The rows are grouped in 4 ways, from coarse to fine. Each group lies inside one group of the grouping before and may be the whole of it. The rows also spread widely along 15 directions, which tell nothing about the answers.
In the rows, 128 means zero.
Known rows, each followed by its group in each grouping:
[140 154 112 122  95 115 102 115 100 129 134 132 137  85 170 123 140 100
 141 108  75 201 121 181 174 136 147  98 114  97 135  98] : j_17 lodez j_891 Pom
[153 123  98 119 185 118 124 141 154  79 127 150 105 143  83  78 147  98
 122 104 174 112 149  99 142 154  65 179 156 149 114 133] : j_17 lodez j_891 kamu
[ 81 142 146  90 106 124 155 102  93 112  96 120 190 158 178 104 160 180
 129 110 154 156 179 133  89 147  97 170 156 130  73 174] : j_706 til j_971 fov
[125 115  78 102 109 116 104 158  84 180 143  71 164 126 148 122  83 179
 132 150 130 102 121 125  95 163 128 166 124 124 130 115] : j_17 pubun j_221 mula
[148  69 111 107 118 119  71  79 158 141 190  95 123 114 106 124 132 146
  87 160 131  71 106 101 143 111 160 145 138 180 118 145] : j_706 til j_971 Gita
[129 117  70 153 161 107 130 153 131 140 123 133 118 123 102 148  99 130
 103 175 149  82  99 125 173 139 128 135 134 113 156 109] : j_17 pubun j_221 fope
[129 137  59 134 151  81 157 152  92  89 152 141 124 149 151 104 118 133
 133 138 115 121  70 166 145 115 104 112 124 115 220  88] : j_706 filaz j_492 Fedin
[115 103  78  92  95  82 128 169  72 138 120  59 160 137 137 115 108 104
 129 155 160  97 154 107  51 165 121 118 158  45 148 107] : j_706 filaz j_492 geze
[ 98 124 189 133 116 144  88 110 164 142 154 139 144 137 117 111  67 119
  86 150  76 153  95 118  74 168 155 153  98 149 112 153] : j_706 Vidud j_962 zovok
[133  97 144 115 111 126 109 117  90 150 109 115 166 102 117 107 135 149
 123 142 122 107 132 101 124 118 158 118 133 125  81 119] : j_17 lodez j_488 rotoz
[150 138 117 152 111 130 130 123 147 125 112 142 135 130 150  94 152 100
 108 141  84 138 123 111 149 162 148 142 123 114  70 113] : j_17 lodez j_488 rotoz
[164 118 119  74 133 120 139 186  93 166  92 176 118  64 152  91 138 100
 163  63 106 182 175 152  67 172  92 148 141 101 100  86] : j_17 lodez j_891 Pom
[141 147 193 112 111 144 171 149 159 153  68 156 131 108 157 121 144 109
 137  96 123 172 186 132  49 147 124 134 123 103  87 164] : j_706 filaz j_492 geze
[172  62 125  72 134  98  92 174  87 126 141  95 160  92 127  83 124 120
 121 123 133  84 126  91  34 125 114 114 144 129 110 103] : j_706 filaz j_492 geze
[ 85 153 192 149 111 172 148 147 136 141 118 112 140 146 115 173 100 115
 133 126 131 149 137  90 118 141 146 106 107  85 116 123] : j_706 filaz j_492 geze
[150 148 170 101 113 160 121 117 161 189  92 178  98  95  84  82 119 100
 154  81 121 198 199 160  85 167 124 190 108 141  98 184] : j_17 lodez j_488 rotoz
[135 143 145 130  99 149 158 137 114 152 135  88 141 123 172 151 145 154
 157 108 127 131 136 130 126  98 153  96 111 115 145 116] : j_706 til j_971 fov
[132 140 112 114 139  96 136 134 135 133 105 139 118 106 141 102 120 110
 135 105 114 143 158 137  84 170 104 150 149  95 137 107] : j_17 lodez j_891 Pom
[162  84  73 101 127  71  88 156  71  88 159 143 138 108 153  66 123  81
 108 145  93 140  71 155 128 139 115 103 127 108 156  82] : j_17 lodez j_891 kamu
[101 111 117 115  99 108 164  96 110 156 152 148 108 119 150 143 125 155
 136 138 109 129  99 169 124  97 164 107 133 121 206 109] : j_706 Vidud j_962 zovok
[154  98 189 130 122 136 157 131 197 115 148 196  91 120 190 142 134 114
  93 136  77 150  76 151 113 100 142 106  92 167 136 151] : j_706 filaz j_492 Fedin
[138 114 100 107 113  85 154 113 123  83 131 155 130 107 209 139 190 110
 110 126 102 143 114 154 152 110 125  90 158 106 124  99] : j_706 filaz j_492 geze
[139 114 119 121 168  88 131 191 102  56 136 149 167 143 203  95 105 123
  97 141 112 136  64 143  97 138  67 117 114 134 139 114] : j_17 pubun j_221 fope
[173 114 107  84 148  97  91 149 105 133 110 116 168  57 168 142 145 161
 127 120 144 134 143 168 133  94 117 111 136 153 111 147] : j_706 filaz j_492 geze
[115 159 102 121  99 128  43 114  59  76 175  24 211 108 150 151 150 107
 138 115 135 171 126 129 210 110 142  70 129 101 107 100] : j_706 Vidud j_962 zovok
[ 85 150 160 121 131 138 120  90 152 153 154 123 131 108 160 185 101 175
 126 105 103 147 133 144 127 131 139 137 126 144 145 123] : j_706 til j_971 fov
[105 111 148 129 151 165 151 126 181 166 145 197  81 128 110 153 114 136
 103 117 101 123 120 101 128 169 131 181 132 160  97 107] : j_706 til j_971 fov
[138 111 177 144 102  97 225 122 153  90  92 160 121 166 197  87 158 119
 112 155 122 110 104 137  58  91 130  93 121 101 170 158] : j_17 pubun j_221 fope

New rows. What belongs after each?
[131 153 168 148 157 130 158 129 204  99 123 165  96 119 195 179 124 117
 118 110 118 162 124 152 153 117 106 118 115 135 146 145] : j_17 lodez j_488 rotoz
[111 112 135 130 125 130 131 116 151 107 180 111 109 170 116 115 111 112
 113 133 136 105 106 104 106 134 123 138 123 133 168 129] : j_706 til j_971 fov
[103  86 116 108 136 120 140 117 141 147 148 146 104 118 124 176 118 156
 108 146 138  91 113 116 138 119 136 133 149 139 145 113] : j_706 filaz j_492 Fedin
[125  65 170  99  88 155 161 121 104 134 153 142 115 139 102 109 164 116
 134 122 130 101 115  76  97  99 153 105 136 123 115 101] : j_706 filaz j_492 geze
[124 113  94 135 169 126 129 153 146 116 148 211  89 130 101 136 108 106
  96 149 115 143  72 153 184 144 111 148 117 150 150 116] : j_706 filaz j_492 geze
[133 145  79  90 104  95  95 100 119 193 113  79 146  96 122 100 106 157
 144 121 133 125 191 154  71 172 130 187 150 114 138 148] : j_17 pubun j_221 mula
[ 92 152 135 108  82 126 153  52 127 160  98 151 136 131 120  84 157 143
 135 108 104 157 187 136  89 173 139 187 159 110  94 142] : j_17 pubun j_221 fope
[152 138 133 139 154 118 174 141 188 116  76 167 101 116 159 130 160 107
 117 117 145 132 165 126 133 144 101 146 147 117  99 148] : j_17 lodez j_891 Pom
[173 104 122 122 138  82  88 126 151  92 129 146 135 127 118  50 110  86
  85 165 128 128 100 159  96 131 112 142 107 151 148 190] : j_17 pubun j_221 mula
[137 125 114 110 130 105 131 107 138 114 163 107 109 114 149 130 133 126
 143 101 130 118 129 138 115 111 114 118 141 124 189 104] : j_17 pubun j_221 mula
[107 149 171 156 167 131 114  86 196  89 132 162 127 118 121 153 127 120
  90 127 113 141 114 123 162 123 131 129 133 158 114 146] : j_706 Vidud j_962 zovok
[142 158 101 110 106 149 117 124  91 153 141 114 145 126 119  92 147 144
 161  93 129 171 149 163 151 132 128 157 110 145 131 140] : j_706 til j_971 fov
[148 109  66 109 145 122 120 176 103 162 126 135 129 110 111 109 120 123
 122 130 136 111 135 118 125 168 114 163 138 120 105  99] : j_706 til j_971 Gita
[170 136  95 110 135  98  88 118 158 106 143 100 139 108 157 101 150 106
 110 115 129 134 152 145 121 142 110 148 140 143 115 151] : j_706 til j_971 fov
[120 170 145 166 163 142 155 162 127 123  94 137 131 148  92 107  96 128
 146 124 144 138 123 124 140 138 111 134 102 110 157 133] : j_17 lodez j_891 Pom
[159  88  60  68 139 130  69 206  73 148 148  97 144 102  90 119 114 102
 134 122 186 130 151 120 129 162  87 157 138 126  99 124] : j_706 filaz j_492 geze
[140 109 145 130  96 102 130 134 165 122 116 121 121 129 140 108 121  55
  95 161 131 134 136 130  71 146 149 109 127  84 138 163] : j_706 Vidud j_962 zovok
[167 113 142 114 110 142  83 125 150 154 162  71 139 106 114 115 125 128
 126 120 110 104 133  89  89 130 155 132 119 146 107 123] : j_706 filaz j_492 geze
[106 132 115 126 103 148  78 117  57 127 167  10 197 144 112 135 115 172
 154 131 152  95 125  73 164 114 148 113 126 116 114  96] : j_17 lodez j_488 rotoz
[101 113 162 118 138 115 134  80 112  65 123 203 130 115 111 111 164  90
 108 116 125 166 115 148 168 105 112 101 145 123 125 127] : j_17 pubun j_221 fope
[167 175 103 137 162 121 173 139 153 151  41 150 129  98  97  86 177 125
 152  94 162 126 209 132 112 142 115 166 159 118  95 150] : j_706 Vidud j_962 zovok
[145 132  46 135 156  68 109 125 107 119  99  93 177 109 158 101 140 173
 103 163 120  74 123 118 153 151 123 150 166 122  98 102] : j_17 lodez j_891 Pom
[152 126 146 110 123 171 183 179 127 155 108 141 123 126 166 133 168 141
 156  84 149 141 164 114 109 127 112 142 124 136  86 126] : j_706 til j_971 fov
[141 117 107 119 109 147 134 120 125 142 164 141  99 148 100  92 132 122
 141 122 134 135 112 140 147 127 127 159 110 151 160 135] : j_17 pubun j_221 mula
[101  94 156 120 109 128 123 134  64 170 105 148 156  93 114 139 102 152
 121 156 106 129 101 121 137 121 174  93 119  99 112  96] : j_17 lodez j_891 kamu
[102 128 112 120 165 125 156 148 120 143 119 129 133 132 121 144 111 167
 130 118 155  98 141 108 112 143 103 155 149 125 134 109] : j_706 til j_971 Gita
[118 138 126 153 134  93 134 108 152 115 105 150 124 136 133 116 104 126
 100 173 129 135 105 166 150 127 135 128 116 117 171 173] : j_17 lodez j_891 Pom
[146 143 119 113 133  82 101  67 162  80 133 115 147  87 182 141 174 134
 108 113 110 138 143 156 152 100 127 108 156 143 125 141] : j_706 filaz j_492 Fedin
[152 106 120 132 107 151 153 131 109 179 123 149 116 124  74  89 147 139
 138 138 110  98 112 102 126 120 172 136 119 134 118 105] : j_706 filaz j_492 geze
[112 120 151 122 123 144 148 127 112 140 119 150 136 130 115 120 135 135
 126 122 134 132 132 121 123 125 137 130 126 127 116 131] : j_706 til j_971 fov
[133  73 104  78  82 125 132 130  93 145 145 121 126 126 143 116 154 122
 130 134 158 125 140 129 121 126 126 138 143 120 116 135] : j_17 pubun j_221 mula
[136 127 112 122 157 163 119 122 143 160 154 144  92  91  67 165 142 135
 147  92 134 113 138 102 183 120 136 141 142 151 126  83] : j_706 filaz j_492 geze
[204 104  90  96 156 102 126 184 109 139 110 139 135  92 121  58 145 122
 137 111 125 103 133 125  69 132 105 144 133 143 118 111] : j_706 filaz j_492 geze
[172 139 156 159 127 136 183 108 212 116 118 139  86 136 129 112 176 101
 126 116 115  99 138  98 114 103 148 117 127 131 136 134] : j_706 filaz j_492 Fedin
[129 144 103 145 162 141 156 150 190 135 137 128  92 129 147 196 128 138
 120 125 143 105 131 108 165 140 114 147 140 132 133 111] : j_706 filaz j_492 geze
[155 133 183 146 132 101 126  91 205  15 111 163 132 146 191  96 181  59
  72 140 125 172 120 140 156 113 103 105 125 136  91 199] : j_17 lodez j_891 kamu
[140 150 132 128 119 118 140  98 153 137 120 144 113 116 118 106 138 121
 134 115 109 147 142 157 117 122 142 133 122 129 159 146] : j_706 filaz j_492 Fedin
[143 119 117  95  87 110 107  62 118 166 124 136 136  86 148  94 161 165
 132 121  91 151 146 167 137 124 160 152 139 152 110 144] : j_17 lodez j_891 Pom
[119 173 129 143 167 156 167 156  88 145  83  80 160 139  82 119 130 196
 189  88 190  94 174  86 136 116 102 147 138 121 130 114] : j_17 lodez j_891 Pom
[ 85 104 134 100 145 151  55 144  55  81 206  88 185 158 128 137  79 179
 121 132 146 146  60 115 185 120  92 135 102 180 128 120] : j_17 lodez j_891 kamu
[140 123 160 141 132 150  83 114 138 122 155  81 140 135  56 108 112 111
 123 132 160 105 128  96 135 104 149 117 105 145 140 159] : j_706 til j_971 fov
[125 113 103  99 117 126 148 136 120 122 126 160 115 127 150 128 155 106
 126 116 148 155 147 145 142 149  98 151 147 117 112 130] : j_17 pubun j_221 fope
[120 149 117 123 123 130 110 115 143 134 126 120 118 130 104 116 120 102
 129 116 137 155 161 125 138 170 118 163 137 109 118 137] : j_17 lodez j_891 kamu
[137 173  96 144 154  93 172 133 146  97 117 164 118 109 192 122 154 110
 134  96  80 156 117 164 128 137 114 115 144 105 163  76] : j_706 Vidud j_962 zovok
[156 134  87 120 145 121 129 179  72 129 120 131 160 115 141  88 138 136
 140 114 119 135 116 139 132 137 113 130 119 126 118  97] : j_706 til j_971 fov
[141  85 103  81 106 128  61 118 135 143 175 125 120  77 171 168 138 115
 101 125 106 159 126 135 179 154 134 141 141 147  73 110] : j_17 lodez j_891 kamu
[101  64 118  84  91 155 153 115  67 208 171 168  74 104  59 140 127 135
 160 110 132 113 119 128 133 109 171 121 136 118 180  69] : j_706 til j_971 fov
[157 130  97 147 137 104 142 116 196 145 147 125  71 104 159 163 121 111
 123 134 110 104 121 140 149 123 144 121 133 117 185 106] : j_17 lodez j_488 rotoz
[127 141 134 111 112 124 165 117 124 148 107 133 125 110 145 135 155 142
 150 103 127 140 160 140 107 117 136 122 141 107 139 122] : j_706 filaz j_492 geze
[123 175 114 150 181 108 105  95 183  90 120 123 121 111  89 152 131 109
 114 115 146 123 154 123 171 135 110 136 153 124 142 133] : j_706 filaz j_492 geze
[177 160  89 131 153  98 185 181 131 106 122 108 132 113 248 142 151 163
 159  97 120 126 114 166 123  98  90 104 121 125 183  95] : j_17 pubun j_221 mula
[154 135 163 143 112 116 164  99 175 134  99 139 106 121 115  87 155  84
 123 120 115 118 158 117  74 124 156 112 130  95 139 142] : j_706 til j_971 Gita
[153 141 109 164 128  88 150 142 113  71 141 105 149 144 178  98 141 103
 116 150  97 113  69 139 139  94 141  60 108  92 187  95] : j_706 til j_971 Gita
[132 140 104 119 157 113 139 169 109 124  66 181 150 114 117 107 133 119
 116 132 148 159 150 155 138 156  96 153 133 119  90 154] : j_706 filaz j_492 Fedin
[112  91 129 147 117 133 180 129 110 138 128 165 124 157 128 118 140 151
 105 169 119  89  77 111 147 107 162 115 121 130 135 112] : j_706 til j_971 fov
[158 106 106 100 102 140 133 131 129 160 175 138 105 125 162 113 131 155
 139 120 113 142 103 165 129 119 125 159 105 173 159 137] : j_17 pubun j_221 fope
[166  84 118 104 144 112  53 124 113 136 148 116 151  77  92 112 113 131
 103 150 139 105 109 133 145 108 136 125 122 166 118 145] : j_17 pubun j_221 fope
[142 134 149 158 127 149 156 120 164 114 133 145 121 153 117  97 153 114
 115 134 117 119 106 103 137 119 148 132 116 148 117 136] : j_706 Vidud j_962 zovok
[106 113 127 104 151 123 106 115 123 142 129 148 118  82 116 172 118 138
 124 111 136 136 142 126 164 136 122 131 154 124 119 100] : j_17 lodez j_891 kamu
[143 106  90 127 113  98 122 107 144 125 153 112 135 116 180 119 146 131
  95 148  77  92 103 105 118 153 145 136 153 122 103  80] : j_17 pubun j_221 fope
[135  98 142 115 108 123 137 111 158 141 105 153 110 150 105  87 125 122
 106 165 171 131 143 147 118 132 127 169 120 145 128 221] : j_17 lodez j_891 Pom
[147 135 159 106 145 128 146 151 114 167 107 131 138  91 130 105 114 155
 157  83 119 129 156 136  48 123 123 131 121 130 148 118] : j_706 til j_971 fov
[ 91 112 135 129  87 141 157 120  77 139 132 164 149 160 145 118 131 156
 113 165 116 154  80 159 165 112 158 120 100 131 134 147] : j_706 til j_971 fov
[121 147 111 139 121 139 160 132 107 166  88 123 132 132  67 107 133 131
 152 132 170 120 163 127 131 127 149 140 133 103 144 144] : j_706 Vidud j_962 zovok
[142 121 170 140 146 132 113 119 145 108 120 111 151 101 124 150 142 123
 109 132 148 112 128 109 155  85 146  83 121 134 111 145] : j_706 til j_971 Gita
